The rows of a group lie close to one hidden flat surface of 13 dimensions, which may be shifted away from zero. Surfaces can cross.
In the rows, zero is written as 128.
Some rows, each with its group after it:
[148  69 128 107 155 118  59 138  70 109 133  72 121  80 121 134 173 170
 139] -> z887
[137 154  67 132 126 168  59 159 143 119 165 129 116 122 188  85 142 185
 121] -> z887
[140  60 115 118 110  94  94 149 121 114 122 115  73 168 131  97  84 134
 101] -> z882
[134  70  77 120 104 104  61 106  95 121 159 102  81 171 130 146 127 158
 108] -> z887
[131 105 141  82 131 135 125 188 191 110 138 122  75 139 170 118  80 111
 134] -> z882
[104 178 137  92 101 141 188 109 147 164 208 166 104 143 188  81  92 144
  86] -> z882
[131  85  98 175 102  91 145 127 110 171 165 165 123 148  95 144  96  89
  81] -> z548
[140 109 180 140 137 111 173 182 132 121 135 101 104 105 130 141 106 146
 173] -> z773
[121 150 129 105 148  71 141  61 146 137 108 118 159 144 104 165 158 110
 132] -> z887
[177  90 124 154 128 138 127  74 138  93 150  70 142 105 164 170 141 150
 204] -> z773
[137 115 127 175 159 106 120 126 150 130 117  91 115 108 126 192 125 102
 187] -> z773
[134  79 120 115 112 182 163  94  92 100 138 140 150 149  90 166 143 150
 143] -> z548
[122 152 113 194  87 105 166 163 188 168 136 120 113 129 146 141  73  86
 126] -> z548
[ 94 125  90 102 166 185 114 123 169 126 142 152 160 130 177 111 164 168
 130] -> z887
[ 98 134  87 127 146 108 134  94 102 117 151 135 202 116 154 105 184 120
 148] -> z887
[135 143 102 136 136 166 145  91 161 125  91 141 120 155 108 192 132 131
 140] -> z548
[105 105 131  84 124  82 134 121  87  82 116 173 119 106 125 121 146 124
  74] -> z887
[ 89  99 115  85 113  96 105 154 101 109 189 123 104 162 153 149 117 141
  64] -> z882
[140 208  63  81 112 143 109 114 124 130 122  96 139  92 145 116 169 173
 138] -> z273
[104 172 123 153 106 192 194 188 165  98  83 145 142 120 139 161  97 161
  80] -> z548
[168 112 139 155 158 138 139 128 102 104 219 134 194 139 159 140 135 176
 131] -> z135
[134 155 148 164 144 111 156 141 154 118  92 167 105 166  99 129 117 115
 184] -> z773
[175 105 117 110 113 136 137 153 150  79  90 144 107 169 136  73  87 161
 131] -> z882
[ 99 147  96 107 134 122 159 119 137 100  72 120 102 154 106 181 124 134
 128] -> z548
[109 184 179 127 152 124 138 141 162 160 112 123 150 105 127 132 138 107
 119] -> z135
[ 81 166 112 152  95  87 120 160 136 152  65 149  64 120  99 145 139 163
  77] -> z882
[ 96  83  40 140 133 137 129  95  89  83 146 139 154  99 173  81 155 110
 171] -> z887
[108 143 105 113 154 156 170 142 114 123 113 152 124 111 139 107 140 164
 149] -> z882
[104 134 131  76 121 116 147 112  81  75  81 108 113 146 111 114 126 144
 110] -> z548
[119 121 132  53 163 172 116 141 152  81 136 130  27 130 182 137 108 148
 142] -> z882
[121  93 147 155 111 164 144 154 144 112 159 184  68 143 159 126 102 156
 115] -> z135
[103 129 171 135 133 118 102 142 106 147 141 120 137  87 117 150 171 138
 123] -> z135
[163 156 145  84 105 106 131 116 137 152 147  83 119 128 111 161 136 168
 132] -> z273
[168 102 128 104  82 121 130  89 126 142 208 113 149 143 154  98 134 146
 149] -> z773
[155 177 143  77 110 167 134 162 148 101 154 108  69 141 127 177  93 115
 152] -> z135
[ 64  79 164 161 135 141 107 118 122 149 115 128 133 152 133  79 124  86
 120] -> z273
[119 149  76 116 130  86 122  76 132 107 137  94 109 143 180  99 137 125
 173] -> z548
[133 198 125 142 169 131  93 103  95 125  77  92 180 162 125  76 117 126
  98] -> z773
[112 191  57 117 150 146  39  93 117 136 167  90 188 110 179  84 187 114
 144] -> z273
[132 147 109 155 178 157 105 104 134 125  82 106 151 127 128 151 135 150
 112] -> z135
[ 99  94  72 178 154 148 139 103 135 182 118 136 167 148 129 101 126 134
 118] -> z882
[146 156 144 119 107 141 158 136 142 129  79 177 123 125  93 126 137 174
 101] -> z273
[112 112 136 133  98 138 147 140 143 135 112 175 111 133 101 125 155 147
 153] -> z773
[123 143 136  91 102 112 118 162 114 162 143 116 149  66 112 115 170 128
 116] -> z773
[125  93 145 130 120  90 124 119 135 110 131 128  98 123 136 154 137 143
 127] -> z773
[115  68 116  83 100 100 141 118 120 146 149  87 141 140 127  96 107  97
 109] -> z273
[185 150 150 161 127  68 102 137  95  47 148 159 149 125 151 116 123 134
 104] -> z548
[139 190 148 137 185 104 154 167 129 121 119 144 150 186  86 142 131 141
 187] -> z773
[173  99 127  96  41 180 122  93 148 149 162 123 120 112 137  96 109 105
 114] -> z773
[ 60 161 215 103  78 133 193 127 135 200 178 144  98 118 143  68 106  69
 135] -> z882
[133  46 107 155 159 142 167 129 144 154 129 112 141 133 129 132 101 108
 168] -> z135
[123  89 155 101 102 164 161 145 110  97 118 148 151 150  60 154 141  98
 177] -> z135
[ 69 116 118 160 166 153 157 120 145 152 111 113 173 135 125 156 153 117
 172] -> z135
[106  98  92  91 121 157 163 174 192  96 104 155 102 173 157 121  88 142
 114] -> z882
[ 99 184 172 165 115  95 140 141 123 148  92 134 141 124  85 136 170 142
 164] -> z135
[129  91 149 121 135 102 168 173 110 106 117 138 129 143 103 128  99 122
 118] -> z135
[101 102  75 133 158 113 115 145 132 124 125  90 127 126 144 152 137 128
 151] -> z887
[106 157 196  80 157 137 121 103 131 144  67  54  71 169 109 148  97 150
 101] -> z273
[145 144  65  59  44  92 111  67 105 124  77  95 153 129  85  92 168 136
 113] -> z273
[141  91 137 184  86  88  82 112 109  81 165 123 134 159 128 179 128 117
 101] -> z548
[140 114 123  94 104 100 159 121 113 161 150  68  99 140 114 131  93 130
 133] -> z273
[153 111 170 157 143 116 152 163 114 158 170  80 115 134 138 116  93 176
 148] -> z773
[103 131 175 125 122 156 125 122 152 171 166 104 131 140 134 155 125  98
 136] -> z882
[ 57 150  36 128 190 135 121 123  90 159 153 169  88  58 178 112 179 172
 120] -> z882
[116 154 124 116 117  92 111 129 114 132 102 117 143 114 105 106 141  81
 116] -> z773
[ 52 106 136  93 131 132 144 114  71 131 149 123 129 134 110 113 169 112
 165] -> z882
[140 144 112  97 123  94 146 141 115  95 108 218 106  96 113 119 155 142
 103] -> z887
[ 94 125 114 138 155 127 112 116 131 160  97  61 133 126 105 177 144 102
 144] -> z135
[118 110  89 160 151 173 154  91 154 132 129  86 148 185 126 186 108 116
 189] -> z135
[ 87 110 163  52 122 181 144 108  96  71  81  96 114 133 135 125 134 155
 108] -> z548
[127 117 155 105 134 102 183  97 127 114 146 151 140  62 188  75 117  66
 114] -> z887
[ 67  85 134 181  81 139 135 169 128  95 102 154 100  72 148 142 141 130
 101] -> z548
[130 182 134 168 152 156  67 144 139 117 108 123 113 138 139 113 113  96
 142] -> z273
[153 110 190 170 107 151  98  80 125 163 132 118 144 153  86 162 136 120
 122] -> z135
[ 71 114  94  75  96 177 181  95  64 119 104  87 176 146  87 127 160 166
 138] -> z548
[154 169 176 118 130 179 141 135 143  96  86 138 122 135 100 150 133 147
 161] -> z135
[107 128  81 147 131  91 122 152  86 142 140 145 144 138 103 120 138 128
 114] -> z273
[120 111 136 166 105 115 140  86 180 157 127 182  92 162 146 107 141 168
 168] -> z773
[116  71 114 169 111 128 125 105 155 103 123 160 103  90 171 136 131 119
 117] -> z773
[133 138 142 107 158 104 132 118 123 163  91  98 110 142 114 100  87 116
  75] -> z273
[ 94 181 121  71 123 110  87 174 126  93 136  66 132 138 161 134 142 170
  88] -> z887
[147 131 167 160 136  93  75 166  82 102 182 102 116 169 100 197 124 136
 138] -> z273
[ 95 110 162 142  95 101 119 167  94  81 140 129 147 105 166  79 115 114
  61] -> z548
[133 139 108  82 196 122  87 102 133 152 167 133 203 111 137 146 217 177
 128] -> z887
[127 155 104 149 118 121 118 175 130  96 129 136 135 133 143 124 130 162
 119] -> z887
[150 172 105 171 174 151 132 150 123 142 149 126 111 143 137 126  92 134
 155] -> z273
[ 82 118  44 134 141 172 173 152 105 117 128 114  93 151 150 103  91 121
 171] -> z273
[109 113 172 115  94 203 173 126 119 124  74 127 109 110  87 155 126 144
 119] -> z548
[ 98 116 150  92  96 175  88 141 131 117 137 144 119 132 152  81 169 184
 126] -> z887
[105  97  72 110 192 102 163 150 129 175 131  51 135 107 147 147  95 146
  94] -> z882

New rows, each followed by its group:
[218 140 177 165 142 188 115 129 189 117 184 193 138 162 167 136  91 146
 117] -> z273
[186 130 139 106  72 121 163  91 142 157 131 100 106 144 102 120 106 154
 148] -> z273
[101 109  86 117 143 165 170  94 151 147 134 150 177 175 118 138 126  79
 144] -> z548
[155 131 148 141  94 101 126 120 107  94 125 123  82 135 138 117  92 138
 102] -> z548
[119 100 152 196 126 129 151 133  83 104  88 126 129 153 101 106 136 204
 163] -> z773
[102 122  80 126  96 107 106 117 115 115 150 120 116 130 156 103 136 131
 129] -> z887
[135 162 108 106 135 150 176 117  87 131 117 158 174 116 108  71 133 142
 113] -> z548
[114 118  80 122 153 125 137  81 136  98 132 168 130 126 179 101 114 101
  91] -> z887
[ 89 120  72 127 163 150 141 189 189 158 182 173 169 135 180 127 150 164
 133] -> z887
[168 133 107 149 151 154 120 112 134 138 179 139  81 117 167 131 105 170
 133] -> z882
[159 126  98 140 160 129 136 124 153 116  70 151  82 108 116 159 123 131
 163] -> z887
[ 94 169 150 147  87  91 154 120 129 125 112 152 149 117 132  98 149 113
 117] -> z887
[ 95 140  71 120 131  96 138 145 133  79  86 103 121 194 107 188 122 138
 129] -> z887
[168 169 179 131 135 154  69 149 175  97 119 145 102 158 130 170 108 119
 107] -> z273
[122 109 165 144 105 177 164 183 204 137 103 154 108 141 131 131  85 103
 152] -> z882
[ 75 104  92 123 106 101 191 136 108 139  45 141  69 158 103  80  87 163
  72] -> z882
[132 161 113 182 168 134 124 130 126 140  99 149 131 176  84 130 122  99
 189] -> z273
[125 106 128  99  99 140 103 112 135 115 153  82 142 150 148 114 127  96
 159] -> z273
[ 85 132 122  95 123 135 144  98 128 171  97  99 162 104 136  66 161 129
 146] -> z273
[ 90 163 117 124 149 131 130 168 166 162 124 149  65 130 137 166 107 143
  81] -> z273
[ 99 146 134 127 152 167 104 170 141 100 111 123 122 121 158 100 118  93
 133] -> z273
[ 84  42 137 142 142 179  87  99 154 138  77 106  81 151 139 126 120 143
 114] -> z887
[134 112 141 160 169  92  73 116  90 141  79  71 141  95  99 155 152 157
  93] -> z135
[ 75 146 107 154  84 131 149 142 165 114 129  86 156 158 184 107  91 112
 107] -> z548
[ 86 154 147 107 132 158 100  97 140  95  77 119 168 127 135 142 165 127
 100] -> z548
[115  91 151 129 135 138 108 130 123 143 138 116  65 132 141 123 101 121
 111] -> z882
[134 124 179 168 122 140 126 117 156 176 121 129  86 152 119 121 102 122
 141] -> z273
[ 60 138  73 134 131 178 165 144 190 133 111  91 115  72 178 212 145 144
 136] -> z548
[ 71 138 120 103 151 153 138 127 123 152  68 165 129  94 112 128 147 116
  52] -> z548
[110 160 168 176 105 160 126 157 168 136 104 124 164  60 151 129 148 108
 128] -> z548
[102 109  60 195 168 126  46 116 107 163  71 152 106 103 108 123 183 152
 131] -> z882
[ 85 143 183 114 110 133 163 158 159 102  73 146 104 111 140 111 116 119
 105] -> z887
[146 150  52 106 134 139 121 195 135  96 172 157 109  93 172 112 136 165
 161] -> z887
[ 70 129  80 147 184 142 119 118 147 154 112  99 140 132 161 157 124 116
  95] -> z135
[146 138  92 159 129 123  88 154 123 102 123 123 100  93 173  99 111 144
 106] -> z887
[116  77  66 111 128 124 131 131 124 145  63 119 105 132  75 127 122  81
 177] -> z135
[127 185 164  77 140 109 164 149 133 126 115 128 137 164 113  80 124 134
 160] -> z773
[157 135 182 150 102 144 122  96 130 121 120 126 143 122 113 111 140 108
 172] -> z548
[103 141  78  95 113 147 110 123 138 129 146  85  77 164 140 167 114 133
 143] -> z273
[121 121 107 114 134  59 161 120 107 100 156  98 153 109 141 141 123  93
 146] -> z887
[118  95 117 123 144  99 203 153 136 190 180 137 131 121 125 136 110 136
 143] -> z273
[ 63 165  84 128 142 157 185 168 175 117 104 135 189 110 160 132 142 103
 150] -> z548
[107 155 211  37 180 159 152 142 179 122 115 126 135 139 150 140 117 119
  89] -> z135
[133 114 148 170 122 162 126 190 126  89 114 137 126  95 160  95 125 165
 133] -> z887
[144 186 164 185 127  92 124 129 126 138 111 117 101 114 114 141 166 202
 206] -> z135
[108 138 131  54 136  65 131  97  96  96  89 117 104  87 125 129 152  99
 111] -> z887
[112 133 149 159 162 139 142 101 145 145 125  97 156 157 132 163 130 138
 138] -> z135
[120  71 136 124 102 138 117 103  90  79 140 133 103 119 138 146 135 144
 103] -> z548
[ 75  68 111 154 117 188 114 140 141 148  73 131  95 102 109 173 132 119
 110] -> z773
[161 131 136 161 124 120 126 144 110 143 124 124 151 105  95 129 125 107
 129] -> z135
[ 93 117 137 108 129 164 121  97 127 120 142 106 174  96 160 110 170 112
 159] -> z548
[133 121 174 132 103 162 139 122 132 134 113 160  18 130 134  86  95 132
 168] -> z882
[162 130  78 135  89 127 113 143 122  97 149 158 160 148 103 138 144 114
 170] -> z273
[ 66 148 111  87 103 119 146 120 162 108 107 144  99 178 147 128 115 118
  97] -> z887
[137 103 143 162 107 116 146 143 120 156  91 128  82 118 103  91  98 131
 144] -> z882
[122 146 124 123 138 150 140 129 142 136 139 127 138 123 131 138 151 145
 165] -> z882
[142 143 149 127 148  93 167 195 120 129 138 105 150 112 118 136  83  90
  96] -> z135
[100 141 135 147 111 116 121 108 159 136 113 124 122 143 165  86 105  82
 114] -> z548
[101 114 123  99 102 104 107 146 107 101  91 157  96 149 127  70 131 144
 102] -> z882
[ 94 143 109  89  63 114 179 123 186 155 129 148  97 195 145  80  96 120
 122] -> z882
[131 137 149 171  74 122 136 136 133  90  77 149  33 124 160 103  70 159
  76] -> z548
[105  67 100 171 103 132 128  87 153 151 171 208  94 207 125 144 144 188
 152] -> z773
[ 90 114 132 105 136 166 141 138 116  84 109 141 140  92 150 130 145 148
  98] -> z548
[150 156 131  83 143  84 141 137 112 141 106  88 123 136  86 151 120 142
 112] -> z273
[ 85 149  96 148 114 116 101 121 154 167 141 123 159 153 140 120 173 146
 139] -> z887
[204 116 177 172 117  74 157 136 147 101 173 136  87 164 130 142  74 123
 184] -> z773
[126  90 133  91 118 129 155 135 119 107 118 116  97 167 131  98  89 140
 126] -> z882
[120 161 111  50 127 103 173 134 181 138 168 131 127 130 151 146 142 115
 181] -> z887
[116  94 122  86 156 206 140 116 152  88 111 104 126 112 178 105 135 139
 181] -> z887
[104 169 156 177 112 158 128 164 176 127  49 128 127 127 122 122 142 156
 157] -> z887
[ 96  89 126 121 139 126 104 119  99  90 135 143 157 115 126 171 167 118
  89] -> z548
[154 138 111  85 161 131 193 123 124 132 114  70 143 143 133 130  94 178
 135] -> z882
[149 124  58  74 156  83 143 172 129  96 152 153  97 121 125 177 133 144
 142] -> z887
[114  99  98 131 115 105 127 113 138 174 157 131 116 153 123 122 110 107
 107] -> z273
[ 64 109 120  94  75 104 121 161 112 108 105 140  87 136 102 120 160 138
 141] -> z887
[ 79 144 114 120 159 183 152 128 138 129 166 151 204 118 136 151 189 113
 180] -> z135
[175 177 136 164 129 174 124 130 123 102 105 104 120 130 106 174 123 154
 169] -> z135
[125  64 130 142 153 132 137 148 123 124  52  92  99 111  92 155 120 129
 166] -> z135
[160  91 175 155 102 128 122 182 110  98 139 171  97  88 101 176 123 166
  92] -> z773
